The groups are shells around one centre, one inside the other: the same stretched ball of 6 dimensions in 8 sizes.
In the rows, 128 means zero.
Some rows, each with its group after it:
80,158,130,138,118,151,115,133,127,123,117,151,119 : faleb
112,152,125,166,124,143,130,145,127,126,121,139,145 : Fuguf
108,151,134,161,108,148,92,137,133,131,140,152,132 : zesuv
134,166,106,170,113,133,139,173,109,96,127,120,142 : vevup
137,157,127,141,103,140,108,148,120,124,119,138,142 : sanez
116,151,102,167,119,147,115,163,112,100,117,125,138 : tasu
143,174,121,162,110,127,157,168,113,112,129,123,150 : puvi
141,168,120,163,110,125,144,165,116,108,129,129,144 : Fuguf
95,139,119,159,113,164,70,137,127,123,126,146,128 : zesuv
110,151,112,152,116,135,109,152,121,99,116,143,123 : Debu
134,154,113,168,106,148,104,161,115,115,132,127,146 : tasu
154,170,130,153,102,105,141,162,125,103,134,145,134 : faleb
141,161,132,156,107,120,128,152,128,116,131,147,138 : vevup
116,147,120,157,127,140,130,145,125,121,107,137,146 : sanez
119,153,126,168,125,143,138,147,126,131,120,134,153 : tasu
149,158,102,164,93,129,87,174,111,84,139,132,126 : faleb
77,151,137,140,127,152,123,123,134,136,110,155,128 : zesuv
126,156,106,162,112,129,114,165,116,90,124,135,127 : vevup
114,154,124,139,111,138,109,143,124,113,114,146,126 : Debu
74,149,127,163,127,176,110,132,126,144,123,136,142 : tasu
103,154,111,166,108,152,90,155,118,104,136,138,124 : vevup
133,166,129,166,106,137,129,156,122,124,141,134,146 : Debu
90,148,116,151,113,156,86,141,123,112,122,146,120 : Fuguf
109,145,137,156,128,149,130,130,134,147,111,144,153 : faleb
135,159,129,151,100,124,106,151,127,110,135,151,127 : tasu
94,157,115,153,127,147,134,148,118,111,109,134,132 : tasu
61,141,134,150,133,160,106,118,139,136,111,159,123 : faleb
141,166,130,145,105,116,133,154,124,110,126,146,133 : puvi
84,163,131,153,117,151,121,138,127,125,130,147,125 : sanez
62,136,125,143,127,170,82,119,132,131,107,155,120 : sanez
129,162,134,170,114,152,137,148,123,146,135,128,163 : faleb
70,154,116,146,124,163,112,139,120,116,112,140,122 : sanez
124,159,122,162,119,125,138,155,124,108,123,141,136 : Debu
87,144,132,156,121,150,96,128,137,128,125,158,125 : puvi
125,161,102,180,112,153,121,172,106,105,134,114,147 : zesuv
134,157,108,166,96,144,85,166,113,100,141,131,131 : zesuv
117,156,113,179,117,151,120,159,117,117,134,126,147 : vevup
80,146,147,148,129,152,120,116,143,150,116,161,135 : sanez
107,154,105,149,98,155,70,156,111,95,129,136,116 : faleb
84,150,143,142,127,147,124,121,139,141,112,159,131 : zesuv
98,151,125,140,110,142,92,137,128,112,120,156,115 : tasu
125,164,109,184,117,141,140,171,112,106,136,119,148 : puvi
111,140,127,142,112,148,84,133,130,125,113,152,130 : zesuv
137,166,120,161,113,126,146,162,118,109,125,131,144 : Fuguf
107,145,111,145,107,138,76,147,123,94,120,152,110 : sanez
135,152,119,168,117,132,127,157,123,114,123,135,147 : puvi
111,146,127,156,118,143,107,139,130,125,120,148,136 : Fuguf
71,144,123,150,122,167,89,129,128,127,118,149,123 : vevup
117,154,118,170,117,137,120,154,124,110,129,139,136 : Fuguf
129,159,108,176,109,141,116,168,113,102,136,126,140 : Debu
129,154,117,168,113,142,117,157,119,116,128,131,146 : Fuguf
77,151,109,170,123,175,102,147,116,121,126,128,135 : puvi
101,156,129,146,118,156,121,137,123,135,115,138,141 : Debu
125,153,125,139,110,133,111,145,124,114,113,146,131 : vevup
82,159,130,167,123,157,125,139,128,131,134,143,134 : puvi
126,154,107,164,112,133,110,163,117,95,124,135,130 : Debu

New rows. What belongs after each?
85,142,129,163,125,162,100,129,133,138,123,148,137 : tasu
94,143,127,144,124,144,106,131,132,122,108,154,126 : tasu
120,148,108,166,103,148,76,157,118,101,135,138,127 : zesuv
99,159,111,177,120,159,124,158,115,116,133,124,142 : vevup
73,147,134,170,134,159,124,128,137,141,125,149,138 : faleb
110,157,124,159,111,163,110,146,119,134,128,130,146 : vevup
63,143,133,156,140,162,126,121,136,142,108,151,136 : faleb
105,159,123,160,108,153,104,148,121,120,136,138,131 : Fuguf
134,167,113,164,104,141,123,167,110,107,135,123,142 : Debu
114,156,97,172,106,157,93,169,107,96,134,121,131 : zesuv
134,161,98,159,101,130,101,175,107,78,129,129,122 : zesuv
112,145,108,155,107,166,76,151,113,116,121,129,136 : faleb
110,160,113,151,109,150,110,155,113,108,123,131,130 : Fuguf
109,153,133,159,126,129,138,140,135,123,119,152,136 : zesuv
115,156,116,168,121,131,132,157,123,105,124,139,134 : vevup
94,149,136,165,120,159,108,131,134,143,132,147,141 : tasu
128,159,109,153,109,134,115,163,113,96,119,132,131 : Fuguf
129,158,107,166,106,149,106,165,110,106,130,124,140 : Debu
163,171,111,174,101,114,138,181,112,91,142,126,142 : sanez
80,142,112,161,130,160,105,140,124,116,110,140,130 : puvi
128,157,110,170,112,133,119,164,117,98,130,133,134 : Fuguf
105,146,109,167,116,150,94,152,120,105,125,138,129 : vevup
108,155,124,156,115,160,113,144,120,133,122,132,145 : Fuguf
113,155,138,153,120,147,131,136,130,143,119,142,149 : Debu
130,151,108,165,109,137,102,162,117,99,126,134,134 : vevup
119,154,137,164,117,152,124,139,129,146,129,138,155 : puvi
124,150,135,153,115,137,116,138,133,132,122,149,142 : vevup
124,156,114,161,103,149,95,157,116,111,134,133,135 : Fuguf
84,143,125,153,117,166,83,131,128,130,122,148,128 : Debu
111,148,112,142,110,149,90,148,117,107,111,139,126 : tasu
121,158,125,167,122,119,142,153,130,108,126,147,134 : faleb
138,160,103,165,107,136,116,172,108,94,126,123,138 : vevup
99,163,113,166,111,160,113,156,113,114,135,127,134 : tasu
141,164,124,158,113,127,145,159,119,115,123,132,147 : Debu
116,152,135,165,119,143,124,139,133,137,129,145,147 : vevup
76,145,128,153,137,159,130,128,131,136,104,144,139 : zesuv
83,152,132,162,132,165,133,132,128,145,117,138,148 : vevup
89,157,144,140,128,150,142,124,133,147,109,149,141 : faleb
110,153,108,141,101,156,79,152,111,103,119,134,122 : faleb
134,160,109,159,99,137,99,166,112,96,134,132,129 : Debu
113,161,105,170,107,153,104,165,110,101,137,125,132 : vevup
120,149,123,155,120,134,121,145,127,117,113,143,138 : vevup
138,164,127,161,110,137,137,156,120,126,129,130,152 : Debu
97,156,113,157,108,162,93,151,115,113,131,134,127 : vevup
97,155,123,167,111,157,98,145,124,122,139,142,131 : vevup
155,171,123,175,109,114,154,171,120,106,140,131,148 : sanez
119,159,122,142,107,146,110,148,118,118,119,137,133 : vevup
150,158,109,157,90,131,83,168,114,93,139,136,127 : faleb
118,160,121,152,113,149,123,151,117,123,119,130,144 : Fuguf
104,151,111,148,114,147,100,150,117,103,114,139,124 : Fuguf
108,147,119,129,107,145,82,139,122,109,109,150,118 : faleb
124,163,103,163,106,145,114,170,106,95,129,122,133 : vevup
111,164,134,148,102,152,105,142,123,131,137,142,133 : faleb
60,148,118,152,123,167,92,133,125,117,120,148,115 : faleb
107,142,110,154,102,153,58,148,121,102,129,147,116 : faleb
134,158,110,150,106,121,111,163,117,86,121,141,122 : puvi
80,153,113,160,129,150,123,146,121,107,115,140,124 : zesuv
110,141,134,148,117,158,96,128,131,145,114,146,145 : faleb
60,142,133,149,122,179,81,117,134,145,122,153,125 : faleb
92,148,127,159,114,165,91,135,127,134,130,144,134 : Debu
132,157,135,168,108,133,117,147,131,128,141,147,143 : zesuv
94,158,121,162,128,143,141,147,123,116,118,138,134 : vevup
